The rows are grouped in 4 ways, from coarse to fine. Each group lies inside one group of the grouping before and may be the whole of it. The rows also spread widely along 14 directions, which tell nothing about the answers.
In the rows, zero is written as 128.
Known rows, each followed by its group in each grouping:
[100  83 106 158 116 150 157  80 151 154  96 126 127 102 136 103  86  94
  78  92 134  60 149 104 125 140 104] => j_520 diso navu j_476
[131 114 120 147 107 124 176 122 105 139 105 119 122 145 151 146 125 157
 127  84 112 116 130 132  84 166 134] => j_520 dipif Tuvo j_598
[135 156 133 127  84 114 135 140 123 114 149 157 124 127 146 129 124 162
 138 121 109 160  93 145 134 122 139] => j_754 zedi nizag j_509
[108 123 128 170 108 119 123 123 122 105 125 147 106 118 124 141  89 137
  99  96 110 152 150 122 122 133 107] => j_754 vofaz rez j_131
[110 146 173 110 120 131 152 156 122 127  77 128 147 148 132 143 111 147
 121 159 155  76 166  85 157 115 135] => j_520 dipif Tuvo j_495
[126 113 122 176  99 131 129 122  93 116 153  94 131 151 112 149 122 113
  88 110  94 131 145 152 143 155 115] => j_754 zedi kabi j_75
[168 127 126 121  98 125 127 166 146 161 147 132 162 175 112 162 177 199
  71 103 124 129 123 113 133 157 129] => j_520 diso nofi j_196
[112 151 118 122 131 147  93 146 173 105 127 174 143 123  96 124 142 161
 105  88 172 109 127 103 144 116 136] => j_754 zedi gipup j_806
[ 96 150 135 136 112 108 142 142 117 124 115 125 120 194 167 144  91 106
 118  77 124 152 157 104 119 137 141] => j_754 lato sibe j_541
[140 110 103 148 129 154 109 141 112 144 109 122 155 148  90 133 118 133
 121 179 144 102 163 169 146 140 119] => j_520 dipif Begez j_310
[ 93 155 128 152 127 117 123 107 115  54 126 108 134 139 121 137 144 129
 167 106 152 116 108 149 128 145 149] => j_754 bago Nobo j_553
[136 183 146 129 120 186 106 146 119  85  41 145 113 100  90 170 109 172
 163 147 152  91 170 143 152 100 151] => j_520 Ger gigis j_687
[160 157 165 109 126 133 140 143 107  95 148 139 111 112 129 119 150 129
 146 134 115 126  92 115 126 130 130] => j_754 zedi gipup j_267
[ 95 152 129 128 156 140 130 139 102  83 120 101 106 149 120 138 167 120
 153  81 164  88 128 107 108 166 138] => j_520 dipif Begez j_405
[115 150 132 126 141 133 124 125 131 117  82 175 113 103 156 111  84 134
 171 131 135 159 144 167 103  91 141] => j_754 vofaz rebo j_726
[179 127 114 148 156 175  87  81 152 109  86 123 126  85  77 122 101  91
 124 147 143  77 142 156 121 128 113] => j_754 lato sibe j_756
[112 106  78 169 114 103 119 121 117  99 149 146 137 147  99 126 131 160
 145 137 146 138 104 152 133 166 129] => j_520 Ger fepi j_45
[157 114 159 105 126 106 159 133 123 132 154 119 157 129 127 102 165 142
 115 177 140  81  87  98 137 154 116] => j_520 dipif duni j_139
[144 154 154 113 127 142 125 132 146 141 115 132 117 124 139 137 143 138
 102  94 127 116 135 120 105 124 130] => j_754 bago vesu j_100
[145 128 168 130  85 163 152 134 110  98 118 113 152 138 138 130 126 124
 105 120 106 102 138 145 153 113 143] => j_754 bago vesu j_863
[142 158 148 124  61 110 164 123 117 150 148 149  94 128 197 118  72 108
 108 100  65 166  94 103 130 111 121] => j_754 zedi nizag j_522
[146 119 126 134 106 151 128 157 100 140 134 138 124 128 108 136 137 158
 115 162 106 123 147 172 147 129 123] => j_520 Ger fepi j_728
[126 137 140 136 102 115 161 119 107  98 133 146 113 114 156 123 119 144
 147 104 107 141  98 125 110 140 134] => j_754 vofaz rebo j_25
[134 105 171 158 127  76 147 131 115  74 140 146 148 137 130 132 125 157
 121 135 124 175 121 119 108 141 122] => j_754 vofaz zepe j_198
[162 144 185 150 118 112 106 109 144  29 146 130 115 118 138 115 104  86
 102  96 113 180  90  90 133 105 119] => j_520 Ger zosa j_295
[125 118  94 124 112 100 151 140 158 163 161 132 152 181 125 124 164 155
  76  64 158  86  96  42 117 196 118] => j_520 dipif duni j_443
[163 178 132 121  82 161 143 133 140 111  86 162 116 111 148 146 101 176
 143  69 113 123 113 116 116 113 150] => j_754 vofaz rez j_197
[110 134 134 143 131 149 101 135 130 130 143 127 112 110 101 140 146 136
  79 112 120 113 158 147 139 125 110] => j_754 zedi kabi j_634
[164 169 143 126 109 154 118 148 133 108 101 151 117 135 128 147 104 141
 124  92 115 140 130 121 121 117 142] => j_754 lato sel j_262
[117 133 136 115 113 113 138 127 146 156 112  93 172 187 172 137 126 134
  96 115 138 119 148 137 126 124 145] => j_520 dipif Begez j_405
[112 149 132 134 131 112 103 122 142 116 128 119 141 153 139 140 126 128
 115 117 135 154 140 151 127 113 138] => j_754 zedi gipup j_267
[126 128 132 146 116 144 134 149 104 130 126 125 125 167 134 138 106 108
 105  90 115 140 163 134 127 133 125] => j_754 zedi nizag j_522
[156 172 164 101 123 141 108 134 127 106 143 119 120 117 143 116 140  99
 127 141 113 121 104 127 149 110 129] => j_754 vofaz rebo j_726
[148 125 115 139  98 121 151 124 134 130  91 168 162 145 154 118  71 151
 147 125 127 148 127 140 120 118 143] => j_754 vofaz rebo j_726
[108 134 150 134 157 129 120 126 122 103 109 108 140 159 130 125 115  83
 124 122 153 115 165 123 129 123 133] => j_754 zedi gipup j_267
[ 90 178 131 127  94 177 130 161  92 121 115 140  70 117 154 144 106 118
 129  75  86 129 159 145 143 107 139] => j_754 vofaz zepe j_198
[132 115 179  95 165 139 162 158 101 113 148 130 120 134 150  99 182 116
 134 107 127 113 128 142  92 141 139] => j_754 lato sel j_262
[126 133 146 120 151 138 122 146 128 119 150 138  91 132 146 115 157 113
 105  71 124 152 133 123  95 134 124] => j_520 Ger gigis j_687
[132 144  98 128  98 127 123 111 155 119 134 110 163 187 144 107 104  76
 106  95 153  91  95  73 157 148 134] => j_520 dipif Tuvo j_495
[146 152 114 143  98 101 131 109 140 133 118 131 115 141 138 147 100 142
 117 113 124 128 103  86 124 151 122] => j_520 Ger fepi j_728
[126 105 150 121 114 137 167 165 113 122 130 184 127 117 143  93 115 157
 128 137 123 139 123 129 121 114 125] => j_520 dipif duni j_139
[116 123 140 145 100 128 135 144 113  74 147 154 142 139 151 113 122 139
 129 102 107 177 120 173 129 109 146] => j_754 vofaz zepe j_198
[109 128  92 136  94 142 114 108 173 146 138 171 126  88 135 111 121 168
  94  92 119 123 116 158 130 108 123] => j_754 vofaz rez j_197
[105 158  65 125 102 149 106 133 130 160 116 147 109 120 112 141 132 176
 150 142 136  98 126 174 147 134 141] => j_520 Ger fepi j_45
[151 138 134 123 117 117 144 122 146 111 105 161 138 107 126 132 145 193
 153 137 146 123  88 127 111 134 137] => j_520 diso nofi j_196
[107 139  95 148 141 111 108 115 134 116 149 151  94 118 133 121 135 128
 138  82 131 156 107 145  91 151 124] => j_754 vofaz zepe j_198

New rows, each followed by its group in each grouping:
[182 136 155 115 148 100 107 135 154 141 154 107 141 161 129 145 184 144
  82 114 131 150 104 111 101 153 118] => j_520 diso nofi j_196
[101 120 129 109 119  76 166 117 125 169 159  97 164 173 181 119 167 143
 124 130 132 117 110 159 111 155 147] => j_754 zedi nizag j_509
[100 168 119 137 129 107 120 121 139 119 108 141  89 122 125 139 102 130
 126 104 155 103 117  60 123 150 115] => j_520 dipif duni j_139
[139 110 151 124 114 132 166 143 116 114 120 126 152 160 144 136 144 158
 115  88 115 125 140 146 104 142 149] => j_754 lato sibe j_756
[124 152  85 130 112 143 127  81 142 147 115  85 136 151 150 115 101  56
 120  94 139  55 114 103 144 153 132] => j_754 vofaz zepe j_198
[126 139 125 127 136 141 136 106 142 104 111 130 111 122 141 109 115 100
 132  83 148  94 114  97 115 135 133] => j_520 Ger zosa j_295
[141 139 107 112 116 126 138  81 175 145 103 148 141  98 164 100 121 142
 144 127 143 109  77 149 108 112 142] => j_520 diso nofi j_196
[ 73 132  75 156  93  92 142 116 120  98 143 149 120 162 164 118 111 151
 164  82 131 168  93 158 114 147 155] => j_520 Ger fepi j_45
[148 133 167 116 130 127 137 142 141  80 121 121 179 156 123 135 169 168
 121 105 156 105 128 121 125 132 148] => j_754 vofaz rez j_197
[ 95 156 135 137 113 152 112 133 124  93 119 127 103 122 136 118  99  97
 119 113 125 120 135 130 154 102 127] => j_520 dipif duni j_139
[117 156 140 130 128 151 114 142 125  94 126 172  84  88 113 114 113 124
 134 117 124 123 123 123 135 115 122] => j_754 lato sel j_262
[ 90 123 188 150 130 112 127 103 173  77  70 139 144 117 155 131  82 128
  84  96 145 145 167 109 120  76 129] => j_520 diso navu j_476
[104 135 156 137 128 108 126 130 133 119 119 150 127 111 132 136 129 165
 123 146 130 148 145 157 118 112 125] => j_754 bago Nobo j_553
[ 76 103 117 120 120  93 176 107 127 150 175 167 111  81 151  73 151 144
 138 146 133  91  78 119 116 155 110] => j_754 bago Nobo j_553
[109 152 129 123 178 132  77 117 181  85 116 126 137 146 128 122 165 117
 125  70 184 139 126 136 100 115 146] => j_520 diso nofi j_196
[118 136 153 152 107 125 148 144  97  75  95 130 137 183 170 134  77 106
 147 105 116 186 146 146 127 105 154] => j_520 diso nofi j_196
[137 108  21 151 124 120  98  96 174 181 137 134 156 195 144 101  97 102
 114  78 154 148 115 159 102 157 136] => j_520 Ger fepi j_45
[130 112 151 110 142  87 140 138 129 137 169 131 159 144 137 108 177 150
 121 156 145 128 111 146 118 146 127] => j_754 zedi nizag j_509
[153 164 121 116  87 126 125 115 132 181 122 133  92 103 161 140 105 145
 114 149  85 137 111 144 128 121 120] => j_520 Ger gigis j_687
[151 128 115 145 101 121 120 142 113 146 138 139 132 141 135 144 120 159
 116 131  92 169 131 174 123 136 124] => j_754 vofaz rebo j_726
[104 124 139 125 143 164 122 189  98  97 147 167 113 153 133 106 141 128
 135  84 126 166 166 166 120 112 139] => j_754 vofaz rez j_197
[118  75 141 178 129 106 155 112 114  89 135 154 129 110 122 112 106 127
 107 114 119 147 133 124 104 148 107] => j_754 vofaz zepe j_198
[134 156 192 123 142 152 134 134  92  71 140  86 101 133 147 125 147  66
 116  87 105 117 134 120 124 123 132] => j_754 zedi kabi j_634
[115 109 114 150 115 105 146 147 145 144 125 172 140 177 158 125  99 150
  92  44 128 179 151 101  90 141 128] => j_754 vofaz rebo j_726
[138 119 158 137 132 101 127 144 119  80 168 108 162 180 118 127 158 116
 101 114 136 136 115 111 134 160 130] => j_754 lato sel j_262
[136 132 207 125 136 104 159 109 120  82 100 113 129 113 139 123 113  99
 121 168 141  91 123  63 144 123 115] => j_520 diso nofi j_196
[110 135  92 118 118 204 117 149 125 141 135 138 100 125 110 118 147 112
 104  64 121  68 151 146 142 136 134] => j_754 lato sibe j_756
[111 184 143 100  94 121 133 165 116 138 150 165  76 128 154 130 125 142
 125 112 100 140 111  93 143 124 128] => j_754 lato sibe j_541
[ 96 140 122 121 128 130 109 102 147 115 138 118 136 110 152 118 152 132
 121 114 127 127 119 190 124 108 140] => j_754 vofaz rebo j_25
[131 112 119 143 119 141 164 122 109 118  96 163 116 113 138 104  79 120
 150 127 135 113 124 109 111 137 122] => j_520 dipif Begez j_405
[129 134 125 146 125 103 126  99 126 100 154  98 130 135 135 126 145 103
 118 108 125 116  98 122 121 160 124] => j_754 vofaz zepe j_198
[158 198 145 136 103  95  87 121 142 110 104 153 118 101  95 167  90 172
 144 199 138 137 106 104 163 113 114] => j_754 zedi nizag j_522
[163 155 126 146  94 140 113 127 122 147 119 147  89 101 119 150  86 135
 102 132  83 140 128 136 131 129 108] => j_754 lato sel j_262
[114 182  96 106 105 125 128 125 129 138 138 138 108 172 198 103  90  74
 156  69 121 150  97 111 121 127 150] => j_754 vofaz rebo j_25
[156 118 147 122 121 107 156 130 140 118 101 154 179 152 150 116 111 164
 145 145 141 146 121 155 105 121 153] => j_754 lato sel j_262
[ 96 126 115 116 144 104 147 106 144  97 148 124 133 144 169  91 161 119
 153  77 160 117  84 129  96 147 151] => j_520 Ger zosa j_295
[115 135 144 128 149 101 131  91 122 157 140  81  92 127 161 124 123  62
  96 122 109 100 132 114 105 154 107] => j_754 lato sel j_262
[148 139 153 108 114 123 137 145 134 115 153 136 156 141 130 119 162 151
 119 128 134 115 102 124 140 128 137] => j_754 zedi nizag j_522
[135  79 172 149 166 127 159 149 104 125  89 129 138 163 130 130 110 110
 103 122 141 135 192 114  94 140 117] => j_520 diso nofi j_196
[174 127 139 146 119 168 161 126  99 101  62 134 139 123 115 148  97 147
 155 112 127  97 150 135 104 141 142] => j_754 vofaz rebo j_25
[135 117 164 116 141 125 152  98 154  79  86  97 200 143 126 117 152 131
 136 151 184  56 114 113 141 128 152] => j_520 diso nofi j_196
[156  91 144 119 139 158 123 162 137 168 144 120 162 163 115 124 155 125
  49 105 125 108 180 138 124 135 112] => j_754 vofaz rez j_131
[107 120 136 128 148 133 136 140 107 107 141 111 136 153 133 123 163 125
 133 102 143 108 147 148 116 148 137] => j_754 vofaz rez j_197
[123 130 127 122 143 119 121 141 152  92 123 163 151 137 129 106 143 166
 148 117 169 144 107 144 108 121 145] => j_520 dipif duni j_139
[ 63 106 128 116 110 145 130 142 166 148 171 129 132 143 164  93 150 107
  35  47 123 109 142 119 142 111 122] => j_520 dipif duni j_139
[147 190 131 127 133 159 110  96 119 122  88  39 104 148 151 183 152  98
 125  48 111  88 144 153  97 151 150] => j_754 vofaz rebo j_726
[146 148 158 146 128 110 115  98 135 129 120 105 108 110 124 148 105 100
  89 132 118 114 138 103 129 135 103] => j_754 zedi nizag j_509
[ 66 114 134 146 116  78 133  99 128 150 199 116  86 115 174 109 146  97
  71 100  89 155 109 137 110 144  99] => j_754 bago vesu j_100
[134 153 157 120 108 130 146 122 121 108 136 119 117 113 145 136 161 151
 129 101 109 117 102 140 113 136 137] => j_754 bago Nobo j_553
[130 147 160 135 129  90 126 137 119  86 110  85 192 223 141 147 108  95
 124 133 160 125 155  90 152 144 148] => j_754 vofaz zepe j_198
[ 97 150 129 124 107 125 151 112 138  83 100 190 111  94 162  98  82 145
 177 113 131 139  98 139 117  98 151] => j_754 lato sibe j_756
[148 146 126 136  91 120 135 129 121 137 105 152 132 125 126 143  81 158
 132 161 119 123 130 118 143 126 119] => j_754 vofaz rez j_131
[122 114 139 129 151 135 142 158 125 144 125 153 104 124 122 126 149 153
 102  94 134 128 150 115  87 146 114] => j_520 dipif duni j_443
[113 123 104 142 137 135  88 135 117 145 162  95 119 159 107 134 148  94
  90 139 127 116 155 156 152 147 112] => j_520 Ger fepi j_728
[ 94 149 132 103 121 116 136 136 157 133 100 167 136 130 163 116 118 168
 140 124 153 133 123 130 116 100 147] => j_520 dipif Tuvo j_495
[140 120 138 130 131 107 147 131 102 139 152 124 131 133 118 126 149 135
 130 158 129 104 115 125 125 164 113] => j_754 zedi nizag j_522
[120 117 136 136 109 137 160 128 104 122 113 130 121 125 157 120 114 133
 135 127 106 129 127 162 112 125 133] => j_520 dipif Tuvo j_495
[133 149 138 135  95  90 131  76 161 106 132 140 133 101 162 115  93 124
 116 125 117 136  75 101 131 120 121] => j_754 vofaz rebo j_25
[142 157 122  78 139  92 158 154 127 171 135 154 122 177 179  99 134 125
 165 129 153 129  87  76  94 156 138] => j_520 dipif Tuvo j_495
[ 96 121 159 131 158 130 100 125 140 143 123 106 123 113 129 138 151 124
  76 129 126 116 186 165 127 111 115] => j_754 vofaz rebo j_726
[105 109 123 116 126 109 174 116 117 139 137 137 126 127 166  89 127 120
 148 134 135 101 107 126 116 144 134] => j_520 Ger zosa j_295
[132 107 127 176 101 101 159  84 115  89 129 106 125 129 131 137 112 118
 113 104 116 116  92  98 119 170 114] => j_520 diso nofi j_196
[125 161 134 131  72 125 126 134 132 100 133 129 130 128 144 149 132 177
 113 111 106 143  96 136 146 118 140] => j_520 dipif Begez j_405
[127 156 113 157 115 131  93 117 132  97 129 120 135 137  95 145 120 128
 118 122 138 124 128 131 153 134 126] => j_754 zedi kabi j_75
[113 144 115 129 104 118  96 108 161 185 177 118  90 112 140 120 112  83
  33 104  99 104 128  79 155 135  80] => j_754 vofaz rez j_131
[190  96 131 149 125 187 127 151 109 101 131 143 147 140  95 115 126 119
 108  98 115 127 149 154 123 135 122] => j_754 vofaz rez j_197
[130 120 136  96 161 162 132 138 158 120 111 137 164 152 141 100 170 129
 126  78 163  99 145 163  98 119 160] => j_754 lato sibe j_541
[142 122 141 144 134 144 132 153 106 110 137 145 112 139 123 129 135 128
 120  85 116 155 142 148 101 138 124] => j_754 zedi nizag j_522
[143 150 133 117 109 124 129 125 131 111 155 139 137 150 155  95 109  87
 134 119 126 138  91 117 143 119 133] => j_754 zedi nizag j_522
[108  78 183 152 146 115 130 125 110 110 163 120 107 105 152 100 127  88
  67 138  91 170 151 159 112 108  92] => j_520 dipif Begez j_405
[146 128 180 156 124 129 129 153 110 111 100 153 111 109 107 166 118 180
 107 134 106 165 173 146 105 119 113] => j_754 bago Nobo j_553
[101 146 151 147 129 121 113 113 119  79 144 117 105 102 110 139 143 124
 108 114 125 115 121 121 140 134 119] => j_754 zedi gipup j_806
[187 135 137 138 109 159 138 152 113  56 107 135 185 180 120 143 139 167
 156  77 136 156 118 170 109 128 175] => j_754 zedi gipup j_806
[170 130 129 134 115 140  99 129 130 177 157 108 107 119 106 126 120  91
  55 171  97 107 131 111 155 141  80] => j_520 dipif duni j_443
[145 124 132 131 146 135 110 112 130  99 128 121 154 117 109 117 145 122
 136 153 146 109 121 159 130 134 129] => j_754 vofaz rebo j_25
[ 90 151 117 141 130 111  97 110 142 146 118  99 140 137 115 158 140 148
 104 139 144 107 159 159 141 129 129] => j_754 zedi kabi j_75
[173 123 147 100  94 166 151 148 126 139 112 135 190 127 129 122 156 181
 134 166 123  95 129 206 148 103 159] => j_754 zedi nizag j_509
[138 122 123 151 105 119 120 137 127 107 119 129 164 162 111 143 115 152
 114 146 136 136 131 136 145 136 130] => j_520 dipif Tuvo j_495
[122 124 181 149 106  74 153 101  99  92 134 112 134 106 142 137 108 134
 123 193 102 130 114 121 145 133 111] => j_754 vofaz rebo j_25
[139 149 115 101 133 115 113 129 151 153 134 100 167 217 179 110 126  77
 120 111 150 142 118 126 129 127 150] => j_520 diso nofi j_196
[110 164 137  93 112 124 122 150 143 170 134 156 126 120 148 122 135 157
 124 156 131 119 133 147 150 102 135] => j_754 zedi nizag j_509
[121 186 119 109 120  75 145 114 120 110 155 148 104 136 153 106 120 116
 185 132 153 112  48  53 125 166 130] => j_754 zedi kabi j_634
[140  91 113 140 110 144 129 127 146 194 123 125 156 141 131 134 119 138
  53 111 105 113 175 157 127 132 111] => j_754 vofaz rebo j_726
[168 164 126 137 102 182 129 169  94 116  87 149 115 159 119 151  92 131
 150  93 113 142 158 141 124 125 145] => j_754 bago Nobo j_553
[113 110 150 145 131 108 157 145  86 132 128 126 123 146 139 136 120 129
 121 142 114 132 160 133 118 150 118] => j_754 vofaz zepe j_198
[149 125 180 131 115 157 150 111 122  86  97 105 163 101 115 134 137 141
 120 148 129  73 138 158 148 107 137] => j_754 zedi nizag j_522
[132 161  81 111 110 147 123 117 153 127 114 132 140 165 144 111 120 117
 153  84 161  94  97 116 132 138 161] => j_520 Ger fepi j_45
[124 143 125 153 103 108 140 130  99 137 117 142 107 144 134 142  79 124
 133 137 112 145 140 113 127 147 115] => j_754 bago Nobo j_553
[ 81 117 149 125 151 121 135 138 124 102 145 129 123 133 150 101 151 118
 122 110 142 133 131 148 113 123 132] => j_520 dipif duni j_139
[123 154 142 144 140  78 116  76 149 137 124 114  83  93 128 150 118 121
 103 137 125 107 113  85 105 159  97] => j_754 lato sibe j_541
[136 135 105 155 115 132 125 140 111 130  99 125 146 173 113 157 104 152
 134 112 137 123 164 139 125 152 134] => j_754 vofaz rez j_197
[136 111 127 134 105 163 123 158 117 164 125 142 121 166 143 108  64  69
  75 130 103 134 180 121 164 104 114] => j_520 Ger fepi j_45
[134 138 200 161 141  91 146 102 108  51  83  98 142 115 104 167 110 139
 135 168 144 107 145  95 131 135 123] => j_754 zedi gipup j_267
[153 126 143 149 164  97 125  86 132 100 130 129 101 101 134 108 115  91
 138 124 129 143 100 129  76 150 111] => j_754 lato sel j_262
[164 138 116 126  84  83 160 130 141 119 114 158 171 199 182 121  83 161
 153 107 132 187  86 114 107 129 163] => j_520 Ger fepi j_45
[151 147 174 101 122 152 148 157 111 116 109 116 168 157 126 127 138 128
 129 151 142  86 147 117 156 115 146] => j_754 zedi kabi j_75
[106 102 137 136 128 138 161 113 102 141 144 112  90  93 129 108 139  94
  99 135 110  65 122 108 128 160  95] => j_520 dipif Tuvo j_495
[145 127 134 128  80 149 141 165 109 128 146 137 146 171 125 123 118 119
  95 131 113 116 127  96 179 134 125] => j_520 diso nofi j_196
[123 117 113 123 120 153 151 137 116 132 113 113 171 175 129 127 135 125
 127 103 150  72 150 127 139 154 146] => j_754 vofaz rebo j_25
[ 91 153  87 148 131  97  74 114 137  88 178 151 103 118 108 117 143 135
 149 133 135 164  87 169 132 141 124] => j_754 lato sibe j_756
[ 98 117 123 153 115 116 115 142 124  96 153 169 110 115 117 116 123 151
 120 134 125 162 125 146 139 120 117] => j_520 Ger fepi j_728
[119 121 111 120 148 114 114 154 142 185 155 155 117 143 141 120 154 146
  95 103 125 158 150 146  95 142 116] => j_754 vofaz zepe j_198
[115 107 127 156 110  75 145 100 108 115 193 108 126 138 129 111 132  99
 101 144 116 106  90  82 148 183  94] => j_754 vofaz rez j_197
[169 123  91 142 109 170 127 147  98  79 142 148 140 148 100 105 135 121
 165 122 131 126  86 157 135 154 138] => j_520 dipif Tuvo j_495
[163 130 140 131 121 105 139 105 127 101 127 113 160 152 139 126 127 123
 141 148 128 129 100 147 119 144 141] => j_754 lato sibe j_541
[ 76 160 107 127 111 164  79 114 175 154 117 105 119 129 129 137 121  95
  56  93 138  78 162 121 181 100 122] => j_520 diso nofi j_196
